Each cloud of rows lies close to a flat space through zero, with a little noise off it, and is much wider in some directions of that space than in others. After each cloud: how many dimensions does that space have?
In the rows, zero is written as 128.

[[167 140 155 127 148  99 132 167 130 102 135 142 109  81 128 138]
 [126 128 143 132 152 120 123 123 149 130 112 161 114  99 138  82]
 [149 133 159 131 135 100 118 170 141 105 129 168 116  63 128  96]
 [170 146 155 127 153  99 139 158 132 102 132 137 107  81 127 137]
 [130 131 121 123 118 133 136 135 114 123 137 103 137 146 125 167]
 [157 135 165 133 167  98 131 147 152 113 114 171  97  66 142  86]
 [176 152 154 131 174 110 158 127 135 111 126 118  98 105 130 164]
 [180 142 177 131 161  78 126 188 152  91 131 182  96  30 133  99]
 [116 130 113 127 121 147 134 103 125 143 124 107 137 163 129 143]
 [144 133 142 129 148 120 133 124 138 123 123 136 109 111 136 123]
 [126 128 107 124 117 144 137 110 116 139 134  94 141 166 122 163]
 [106 119 114 129 119 147 129 105 125 143 124 120 136 156 128 120]
 [129 132 117 125 133 143 148 101 117 136 133  87 132 167 125 172]
 [150 137 141 132 153 116 138 125 137 123 124 130 109 107 135 127]
 [133 133 113 122 117 141 143 119 109 133 137  84 137 168 119 182]
 [126 125 128 122 103 114 109 165 122 118 141 144 140 107 121 119]
 [108 123 105 125 107 153 129 106 117 142 130 103 143 171 121 149]
 [ 96 114 118 130 115 137 109 118 134 141 119 151 136 130 130  81]
 [ 92 110 122 138 127 136 110 105 143 146 109 161 131 131 139  60]
 [114 126 129 127 105 120 111 162 126 120 136 149 138 103 126 104]
 [114 119 124 124 107 119 113 160 124 123 139 145 141 110 122 113]]
	3

[[135 109  30  97 149 146  82 152 114  72  57 177 122 115  95  26]
 [154 107 143 117 121  93 113 155 162 133  95 107 146 185 108 103]
 [136 108  35  78 158 109 115 146 130 136 109 221 114 149 119  80]
 [123 107  65  97 144 152 102 170 123 104 133 148 150 115  98 125]
 [ 99 163 187 169 123 131 117 101 137  90 130  58 135 107 136 122]
 [109 135 153 176 106 147 163 116 111 171 164 100 143 160 162 191]
 [100 143 129 153 151 151 180 120 121 178 161 151 136 166 170 203]
 [137 136 129 113 123 126 110 130 127 121 109 133 119 104 108  99]
 [116 156 175 116 124 153 174 112 141 151 145 119 144 136 152 168]
 [159 105 135 123 138  70  88 116 133 100 112 134  87  85 104  93]
 [101 145 110 150 119 175 134 133  94 147 159 124 145 110 126 168]
 [117 129 116 141 115 137 124 142 126 139 116 116 148 171 129 115]
 [103 163 115 129 160 149 146 110 128 146 105 166 125 142 141 128]
 [123 117  77 135 158 120  89 146 115 113 110 154 120 118 104 110]
 [117 116  41 121 204 103  82 156 129 122  88 198 115 149  99  98]
 [145 124 163 138 120 102 133 111 136 130 116 114 113 136 137 117]
 [123  97 138 147 124 100  55 178 167  44 100  34 174 162  81  82]
 [134 130 182 133  83 140 160 147 153 165 126  75 174 206 144 150]
 [148 109 132 106  53 124 111 167 145 126 104  78 171 182 109  57]
 [107 125 124 192 175 143 106 121 107  83 117  97 120  91 121 169]
 [ 97 142 122 136 126 139 103 127 123  88 150 104 137  96 121 112]]
	9

[[142 116 112 106 134 135 138 148 122 125 109 106  78  73 120  86]
 [121 131 123 128 127 135 122 129 134 120 128 128 128 131 125 126]
 [105 133 123 124 144 125 113 142 135 107 129 136 130 143 124 126]
 [ 83 151 116 112 142 124 100 152 145 126 158 159 148 156 108 103]
 [157 123 133 126 131 125 149 126 113 151 123 118 108  99 134 128]
 [108 135 110 117 176 119 115 163 128  88 119 131  96 126 130 126]
 [148 128 133 131 131 123 143 123 118 145 132 124 121 115 135 137]
 [100 139 125 117 134 119 110 141 136 126 143 147 143 148 114 109]
 [102 132 133 119  78 136 109 113 146 158 153 146 182 148  96  87]
 [ 95 140 122 123 125 130 108 135 145 117 141 145 149 158 118 120]
 [120 131 126 127 125 129 123 129 132 129 132 133 137 136 124 124]
 [129 132 124 132 173 112 128 145 118 100 116 128 102 130 146 152]
 [135 131 122 123 162 119 135 147 117 119 124 126  97 111 137 132]
 [140 138 119 121 156 127 139 144 122 137 140 131 105 115 136 140]
 [161 115 125 131 125 138 148 121 119 136 116 108 100  97 137 136]
 [105 139 123 116 126 130 114 139 139 132 146 145 141 141 114 107]
 [100 129 146 130  69 130 107  95 145 153 147 146 205 166 100  99]
 [107 139 117 116 124 137 116 139 141 131 148 144 138 138 113 110]
 [149 121 127 135 155 119 142 134 114 112 108 113  95 111 147 152]
 [136 126 128 134 124 134 132 124 128 128 126 127 128 128 133 139]
 [113 124 139 138  46 155 115  82 154 156 150 138 203 164 106 118]]
	5

[[105 114 152  78 157 117  78 100 116 144 127 134 122 101 130  94]
 [138 124 131 155  96 116 121 125 125 149 152  90 124 125 114 119]
 [106 104 150  58 167  95  63  99 118 134 137 128 114  93 115  70]
 [138 113 129 140 130 121 147 127 126 134 130  61 133 172 132 120]
 [135 125 130 100 140 127 149 114 163 108  88 161 129 124 116 140]
 [164 129 140 158  92 100 152 128 164 129 118 107 118 125 117 128]
 [136 113 125 160 136 137 162 128 129 153 113  51 122 184 154 136]
 [113 126 123 112 139 132 105 128 108 129 143 138 127 116 124 120]
 [143 116 145 114 138 104 130 116 154 131 102 117 111 123 129 114]
 [131 152 122 143 137 136 134 157 128 118 111 185 112 110 164 145]
 [147 148 121 145 158 129 171 169 141  92  88 170 114 149 179 148]
 [122 126 141 133 119 143 123 107 140 161 114 129 126 119 134 140]
 [119 138 134 156 139 152 133 144 108 142 125 125 130 150 174 140]
 [107 141 140 119 147 145 113 133 106 122 127 167 146 130 157 128]
 [128 110 145 108 138 107 110 106 134 140 126  94 122 126 118 101]
 [ 97 125 128  89 181 146  99 122 103 140 117 154 111 116 160 118]
 [113 134 137  81 134 119  87 116 128 111 132 196 132  78 106 111]
 [112 119 128  86 133 126 111 115 116 100 147 138 164 133  90 114]
 [121 137  92 167 142 157 149 169  87 130 148  98 118 165 162 146]
 [139 111 130 153 131 116 142 132 118 143 137  44 126 176 143 111]
 [118 119 106 109 144 138 125 127 114 125 131 122 120 130 117 129]]
	7

[[156 110 100 130 127 118 163 128 108 162  98 140 145 141 132 135]
 [ 81 124 192 133 134 157  51 162 136 115 149 109 122 100 134 133]
 [140 146 123 117  96 115 147  90 153  96 149 123 101 131 120 133]
 [105 113 156 127 154 149  98 148 127 140 124 126 140 123 140 125]
 [140 125 121 131 106 120 136 121 124 131 128 129 121 126 122 135]
 [ 80 140 152 159 101 150  69 123 125  98 173 113 102  86  95 107]
 [128 106 146 121 135 136 120 135 125 147 114 127 135 132 142 142]
 [190 123  96  83 148  94 209 121 143 153  80 146 150 182 164 159]
 [119 107 138 135 141 141 116 141 114 153 115 129 140 126 132 127]
 [101 134 143 134 151 142  99 145 129 118 136 126 132 118 128 114]
 [149 125 103 120 169 115 158 154 114 155  90 144 160 151 144 127]
 [ 87 159 159 135 121 141  80 128 151  78 176 112 103 103 117 113]
 [158 129  79 132 127 109 175 116 111 142 110 142 139 140 119 119]
 [164 126 105 113 131 108 170 123 129 144 102 139 138 153 139 141]
 [ 84 141 106 175 116 147 100 108 105 107 166 126 112  90  83  79]
 [132 120 121 117 156 132 144 132 127 142 112 135 143 145 142 123]
 [128 153 104 142  86 118 140  86 133  91 161 124  95 113  96 110]
 [134 112 137 111 137 133 142 115 134 141 117 130 131 143 145 135]
 [113 143 149 125 125 131 106 135 141 106 147 119 120 118 127 131]
 [151 105 125 114 129 124 153 122 123 156 103 135 140 144 142 144]
 [ 96 121 165 134 150 149  78 164 126 131 133 120 137 114 135 126]]
	5

[[129  88 169 140 144  86 133 146 134 109 146 153 130 121 119 118]
 [127 107 124 154 112 101 141 108  85 151 164 173 128 154 117  98]
 [125 164 132 127 108 105 124 146  98 131 130 210  92 150 170 125]
 [ 88  73 115 131 146  99 109 132 105 113 134 128 150 114 118  93]
 [122 110 153 163 141  92 128 121 111 146 187 180 130 122 150 125]
 [129  83 100 163 132 105 148  99 109 169 168 141 131 110 130 112]
 [123 115  66 118 134 169 169  85 194 110 119  72  98 111 119 117]
 [ 89 173 179  71 169 153  75 188 130  75  56  49 175 101 101 143]
 [188 142 116 139  80  98 176 127 100 183 185 168  88 145 115  84]
 [138 166 111 120  91 119 127 126  98 114 123 189  80 180 135  82]
 [158 186 162 120 110 128  82 151 102 151 104 143 142 105 113  91]
 [123 152 158 130 142 121 154 125 102 127 116 127 121 140  97 120]
 [149 104  99 115 101 139 187  99 142 113 124 131 111 183  91  78]
 [139 130  99 115 113 141 174 125 129 151 118  90 125 127 102 136]
 [111 141 160 124 177 132  92 155 138 102  91 127 137 115 178 172]
 [102 130 162 134 204 135 108 145 148 126 161  96 168  89 180 171]
 [113 103 129 124 155 141 202 104 174  84 163  82 101 158 102 147]
 [117 140 170  96 144  99 104 188 100 103  71 138 142 117 122 115]
 [137  63 146 143 149  91 107 125 147  69 161 164 106 166 141  84]
 [135 151 137 129 123 125  86 132 113 104 152 148 108 166 143 112]
 [149 116 165 146 122 105 108 135 128 120 168 162 127 145 130 112]]
	12

[[121 197 103 118  99 187  74 162 153 167  97 156 173  45 125  58]
 [112 123 101 164  98  93 148 167 158  98 162 102 124 183  75 129]
 [137 129 145 119 114 127 167  95 112 130 151 146 116 177 133 159]
 [138 112 123 153  96 134 129 147 118 113 131 118 112 157 108 114]
 [151 167 113 119  50 150 142 112 142 132 135 135 118 107  99  96]
 [ 58 122  77 119 190  93  51 187 128 150  67 103 165  19 171  85]
 [137 132 132 130 113  80 175 109 137 124 124  98 110 163  96 158]
 [ 38 121 118  77 101 137 176 135 160  90 204 197 134 217 148 117]
 [118  77 131 132 117  18 214 105 110 114 161 112  73 225 135 195]
 [ 60  66 140 184 154 137 122 144 167  32 223 136 173 195 126 145]
 [148 127 140 131  88 126 168 114 144  91 182  96 112 222  90 180]
 [117 133 115 129 107 125 110 127 124 116 116  80 140 117 122 139]
 [174 187 149  46  80 224 170 100 132 149 182 206 100 210 121 134]
 [136 117 150 163 107 129 139 115  98 128  97 109 133 158 119 135]
 [ 81 122 124  67 103 155 156  66  88 101 131 122 122 157 148 147]
 [108 134 106 121  84 121 158 102 101 119 129 120 118 146 113 130]
 [160 172 107  93  86 163 145  94 106 155 132 154 106 105 117 116]
 [117 131 122 119 139  97 130 121 124 134  98  90 131 115 126 146]
 [154 136 143 132 170 101 140  94 120 144 100 102 129 104 122 167]
 [178 104 157 192 113 128 163 123 169  77 209 136 115 196  73 152]
 [ 76  31 141 209 188 134 109 156 131  41 163 130 146 159 118 107]]
	11

[[130 152 122 121 154 156 117 131  79  59 111 107 153 146 117 144]
 [ 71  87 189 209 111 137 114 151 168 180 163 146  58 111 161 170]
 [130 131 101 114 150 133 148 102  87  71 117 113 138 131 164 150]
 [139  96  91 101 198 136  98  90  99  90  89 148 182 194 118 114]
 [149 137 167 164  90 108 156 170 119  86  97 127 108 118 102 116]
 [110 124 114 146 145  98 136 142  98  85 144  96 111 106 181 161]
 [120 120 130 116 128 144 101 101 117 111 120 119 145 118 151 149]
 [119 122 134  92 168 142 159  18 178 168 177 136 101  94 193 137]
 [ 84 102  92  97 171 117  83 182  80  72  94  73 178 171 168 187]
 [ 75 110 180 201 104  70 127 222 141 128 129 129 101 141  97 101]
 [ 84 121  99 174 115  99 138 177  46  82 141 130 134 125 141 143]
 [130 130 135 161 155 181  97 116 144  96 105 110  98 152 134 131]
 [ 56  93 127 189 211  94 174 158 124 116 138 126 113 142 142 174]
 [175 193 147  37  98 104 162 138 153 184 152 123 174  97  65 118]
 [ 99 107 134 156 164 112 182 108 141  98  84 139 141 154 115 119]
 [ 53  77  67 199 236 109 210 155 103  95 102 109 133 117 137 201]
 [140 130 146 116 141 130 144  64 117 107 122 152 148 134 140 142]
 [114 126 126 167  93 101 120 128 141 146 126 151 127 145 115  91]
 [135 114 119 135 127 155 139 137 166 159 122 125  95 120 129 120]
 [160 112 201 143  43 169  64 141 150 136 133 152  65 123 134  65]
 [126 138 113 146 127 134 119 140  83 100 140 126 121 145 151 156]]
	13

[[ 94 131 130 128 138 145  85 148 139 132 111  81 122 119  80 120]
 [128 137 152 171 112 123 122 132 146 142 115 135 126 102 110 128]
 [115 129 130 130 133 137 101 136 138 128 114 102 120 118 106 131]
 [124 116  99  77 150 136 138 128 111 120 142 121 132 159 153 126]
 [123 135 143 169 117 127 109 143 140 133 109 124 122 101 101 122]
 [116 125 111  96 144 135 111 134 118 120 131 104 131 141 123 121]
 [113 122 114  99 143 137 110 134 128 118 133  94 132 135 115 127]
 [150 117 102  89 130 122 166 110 112 119 155 162 137 159 179 133]
 [133 123 115  96 139 135 137 121 113 118 137 120 131 148 140 127]
 [ 90 131 117 113 143 140  91 151 133 124 116  80 124 125  84 123]
 [106 136 134 130 134 142 101 138 142 133 118  99 124 117  94 129]
 [134 123 123 119 128 122 139 129 121 124 132 141 128 136 142 127]
 [122 128 144 157 121 127 109 134 145 137 110 123 119 110 111 129]
 [ 64 137 142 130 147 156  43 173 148 129  88  40 120  99  29 117]
 [164 112 110 103 126 113 175 108 110 118 150 171 133 154 182 133]
 [147 122 126 127 122 125 150 122 121 134 137 152 128 132 148 135]
 [139 125 135 129 122 122 137 123 132 130 133 143 133 132 137 130]
 [120 109  95  64 152 132 141 126 109 109 148 107 138 165 142 125]
 [131 124 133 131 123 122 133 126 130 133 133 138 129 126 135 132]
 [102 126 116 102 148 147 103 137 129 121 119  87 131 134  99 124]
 [153 105  96  68 139 116 180 100  97 116 172 158 138 179 194 124]]
	2

[[129 128 145 143 157 107 140 136 147 121 146 148 116 153 120 131]
 [ 94 124 136 126 141 110 126 118 133 140 149 128 116  99 148 144]
 [ 57 127 145 148 127 145 145  99 117 132 129 174 109 100 143 131]
 [123 151 125 139 152 135 140 125 126 126 113 102 122 154 106 103]
 [111 125 118 115 150 103 137 131 121 146 141 162 113 144 146 139]
 [149 143 150 145 107 134 146 131 124 131 117 138 131 129 130 128]
 [ 90 137 120 136 152 125 140 112 130 142 130 127 123 136 139 112]
 [127 124 129 132 149  98 127 121 161 144 152 105 128 123 155 138]
 [142 130 139 111 147 106 120 151 121 119 141 128 109 130 105 140]
 [134 107  99 109 146 101 115 134 141 140 144 129 127 140 146 143]
 [113 109 128 137 141 117 129 122 153 133 140 137 107 113 148 165]
 [130 131 128 128 133 139 134 136 116 122 109 144  99 132 109 151]
 [132 143 139 147 104 147 144 118 128 141 108 117 129 108 153 139]
 [175 136 138 133 108 132 126 140 136 122 121 106 145 132 122 126]
 [ 69 119 145 140 122 150 122 100 133 118 137 122 118  74 128 132]
 [108 109 126 113 133 124 115 132 120 118 141 160 114 120 115 144]
 [133 125 140 160 112 146 137 113 150 124 123 120 147 124 141 118]
 [137 105 131 120 103 122 113 128 136 120 149 145 147 109 143 132]
 [157 144 100 131 154 127 146 140 127 136 100 124 122 192 117 120]
 [199 118 144 132  63 145 122 141 130 121 120 133 163 117 139 135]
 [113 121 144 141 130 109 136 119 149 146 148 142 120 102 167 155]]
	8

[[102 127 103 129 103 130 139 120  91  85 149 130 139  57 112  83]
 [118 179 132  92 110 147 100 143 127 143 162 141 124  82 115 115]
 [127 103 136 171 144 123 131  99 111 133 101 136 107 158 142 132]
 [143 113  99 120 126 104 115 155 127 118 118 116 122 156 129 142]
 [120 110  56 144 129 139 144 158 119 120 133 128 113 136 108  94]
 [111  78 127 226 152 145 163  92 132 172  56 136 125 199 156 127]
 [136 175 140  63  97 113 108 131 121 115 173 100 134  97 114 128]
 [151 147 136 105 132 120 132 109 153  88 153 130 115 106 127 146]
 [107 156 172 132  99 114 102  70  94 148 133 122 118 101 138 130]
 [105 172 114 200 135 189 126 100  92 146 107 173  91 105 144  75]
 [151 158 150  98 123 109  92 137 161 157 120 123 123 155 148 178]
 [131 117 141 197 144 146 124 124 123 162  45 141 139 177 177 137]
 [ 94  69 129 123 112  88 129 114  96 114 142 117 139  98 106 121]
 [130 189 193 107 112 128  80  97 111 119 135 149 125  63 152 145]
 [147 115  76 128 136 149 149 197 133 133 105 102 154 191 124 105]
 [134 114 159 120 125 102  97 140 114 149  99 116 145 154 147 155]
 [138 125 115 116 121 114 117 156 140 126 110 117 148 137 140 145]
 [114 209 192  88  73 106  49  92  83 130 141 133 130  37 156 140]
 [154 150 148  98 113  97 110 119 149 101 127 110 137 121 147 169]
 [107 207 182 132 110 143  42 103  65 214 119 154  83 123 150 124]
 [123  93  90 113 138 142 161 180 137 138 142 106 154 159  95 100]]
	9

[[120 124 120 149 116 124 125 142 126 128 141 135 145 132 123 116]
 [128 136 120 127 139 122 130 125 152 133 110 124 138 140 128 124]
 [125 118 121 135 101 132 125 139  97 121 145 139 140 119 127 122]
 [126 140 147 168 185 114 127 147 181 145 123 116 109 141 137 120]
 [136 115 131 105 113 131 135 113  97 122 111 123 144 129 117 136]
 [124 124 153 152 139 120 134 140 139 137 134 117 123 127 115 123]
 [126 137 121 152 146 135 114 154 149 137 141 136 113 126 148 111]
 [122 110 121 125 104 132 128 120  42 106 150 144 134 111 149 152]
 [121 118 140 156 136 119 133 140 116 129 135 124 130 126 125 131]
 [125 120 153 121 121 131 136 118 102 122 147 123 109 111 118 148]
 [125 128 117 137 143 110 133 121 126 126 111 127 148 145 137 137]
 [118 136 101 147 146 110 124 126 127 125 126 139 147 144 157 138]
 [117 123 120 142 118 131 122 131  81 111 164 144 120 112 149 141]
 [121 135 122 127 133 119 129 118 142 129 128 127 133 135 128 134]
 [138 122 153 103 134 129 137 108 127 128 114 112 114 124 110 143]
 [143 132 146  96 121 147 128 123 158 139 118 117 103 119 104 115]
 [115 134 112 123 106 118 130 113 118 120 145 135 145 131 128 139]
 [123 128 140 167 146 122 124 156 149 139 135 125 124 128 125 112]
 [134 145 128 101 153 121 134 100 170 135 104 119 123 142 127 141]
 [137 122 125  99 130 119 142 100 103 119  99 122 148 137 131 151]
 [139 111 147 107 124 134 139 115  90 123 112 121 127 121 116 147]]
	6

[[169 119 130 110 101 126 127 111 108  80 101 106 131 103 136 106]
 [148 147 120 104 127 159 118 156 143 101 124 157  63 106  71 125]
 [160 106 138  99 143 133 116  96 143 116 105 141 123 137 141 121]
 [135 142 141 155 133  82 110 120 113 123 105 141 160  94 153 141]
 [103 123 153 110 155 125 155 136 133 115 131 144 112 120 151 127]
 [134 121 125 138 122 114 116 140 141 124 116 129 111 117 132 133]
 [156 106 125 140 140 136 110 130 126 157 157 144  91 134 143 133]
 [125 139 142 113 123 149 149 131 131  86 144 131  90 136 133 102]
 [131 122 143 137 133 130 123 116 110 157 120 111 134 148 142 102]
 [131 135 171 143 135  90 132 129 109 109 113 140 142 139 118 138]
 [143 132 115 135 118  97  96 131 116 109 154 117 111 133 116 140]
 [153 132 128 118 121 108 110 111 107 157 135  97 154 108 211 121]
 [158 112 129 139 149 120  97 119 130 165  87 151 132 133 109 126]
 [101 150 160 159 152 108 143 134 145 107 122 130 130 123 176 159]
 [148 121 107 150 124 130 117 108 118  89 117 135 138 107 102 137]
 [131 123 158 174 137  97 141 151 121 139  93 140 150 122 112 165]
 [108 122 137 119 126 137 120 133 136 122 150 134 101 124 113 143]
 [115 122 144 115 115 159 135 114 149 133 123 106 133 116 172 134]
 [125 135 138 113 184 137 143 112 112 126 130 132 128 144 146 126]
 [ 94 139 158 114 140 154 123 100 151 143 153 156 131 141 137 135]
 [134 119 129 152 120  84 110 134 102 137 107 111 151 131 113 134]]
	14

[[ 95  65 133 129 172  91  98 134 152 173 115 110 170  94 102 104]
 [124  64 133 136 157  81  85 152 168 144  94 127 144 151 169 140]
 [138  82 100 119 149 117 126 138 151 112 130 130 174  88 170 155]
 [192 150 129 149 125 178  60 116  65  94 112 119  78 227  83  95]
 [138 102 137 145 130 135 125 149 135 115  81 114 146  99 144 125]
 [121 132 102 115 117 147 177 117 122  94 151 136 170  25 152 155]
 [186 170  93 110  96 195 135  93 100  82 124 120 101 148 101 111]
 [135 129 114 114 128 129 140 133 138 141 157 130 137 139 117 120]
 [147 160  98 101  93 155 129  75 121  90 106 132  92 125 134 140]
 [150 204  88 101  92 186 150  65  78  80 178 141  82 132  99 132]
 [157 155 143 138 111 138 117 147 124 126 120 134  90 219 139 126]
 [196 125 104 143 128 177  91 121  87  56 112 125 130 132 139 137]
 [164 136  94  85 107 154 147 125 154 143 132 119 127 175 108  95]
 [157 166 105 137 108 153 113  84  82  45 132 152  93 116 172 186]
 [137 138  91 119 125 126 113  87 112  78 158 153 118 109 175 183]
 [ 92 102 131 125 160 100 103 119 130 161 136 121 140 119  96 111]
 [159 156 125 136  90 128 120 111 137  69  81 148  83 148 217 187]
 [ 99 108 141 135 135 117 151 141 145 145 111 112 159  66 125 122]
 [143 130  85 130 115 117  99  83 117  37 112 160 113  85 233 223]
 [ 90 144 137 136 147 122 115 105  94 138 161 135 122  99  93 128]
 [124  74 149 171 184 110  67 153  91 126 141 127 164 118 114 125]]
	7

[[145 109 144 114 129 109 140 158  99 131 163 123 142 125 137 140]
 [109 109 121 135 129 115 148 127 152 124  99 132 151 141 143 130]
 [ 95 164 128 154 116 167  98 131 167  97 115 131 156  88 139 127]
 [119 106 151 179 142 141 146 142 167 114 113 143 176 102 127 122]
 [102 146 126 158 125 155 110  81 170 110  80 129 168 107  91 132]
 [153 136 108 116 126 200 123  83 123 169 132 129 120 149 134 107]
 [130 125 134 168 173 154 136 127 128 167 135 130 113 109 131  94]
 [107 130 137 105 121 163 151 129 126 110 127 116 135 112 144 121]
 [146 138 123 127 147 152 152 117 112 170 114 160 100 106 148  82]
 [142 126 116 109 133 141 157 111 109 124  99 139 116 135 132 140]
 [123 103 134 100 150  92 148 116 124 153 142 111 143 141 116 152]
 [112 134 132 130  86 131 115 118 121 123 115 101 110 137 119 117]
 [151 118 156 137 147 123 113 131 123 148  95 136 134  98 122 130]
 [120 122 125 122 152 150 161 127 140 132 124 138 141 120 151 132]
 [150 139 137 153 128 121  96 151 110 119 158 103  70 133 120 169]
 [175 127 135  97 142 151 130 133 116 154 139 167 105 119 137  82]
 [119 164 110 171  99 119 102 132 119 103 129 140 115 114 117 122]
 [138 122 140  83 156 134 102 122 118 146  95 104 107 131 132 133]
 [ 84 158 111 141  93 142 101 153  90  53 117  75 129 131 142 125]
 [120 133 124 165 135  98 143 127 150 126 182 146 127 120  99 151]
 [130 116 141 128 169 110 123 117 118 167 144 101 107 131 107 125]]
	13
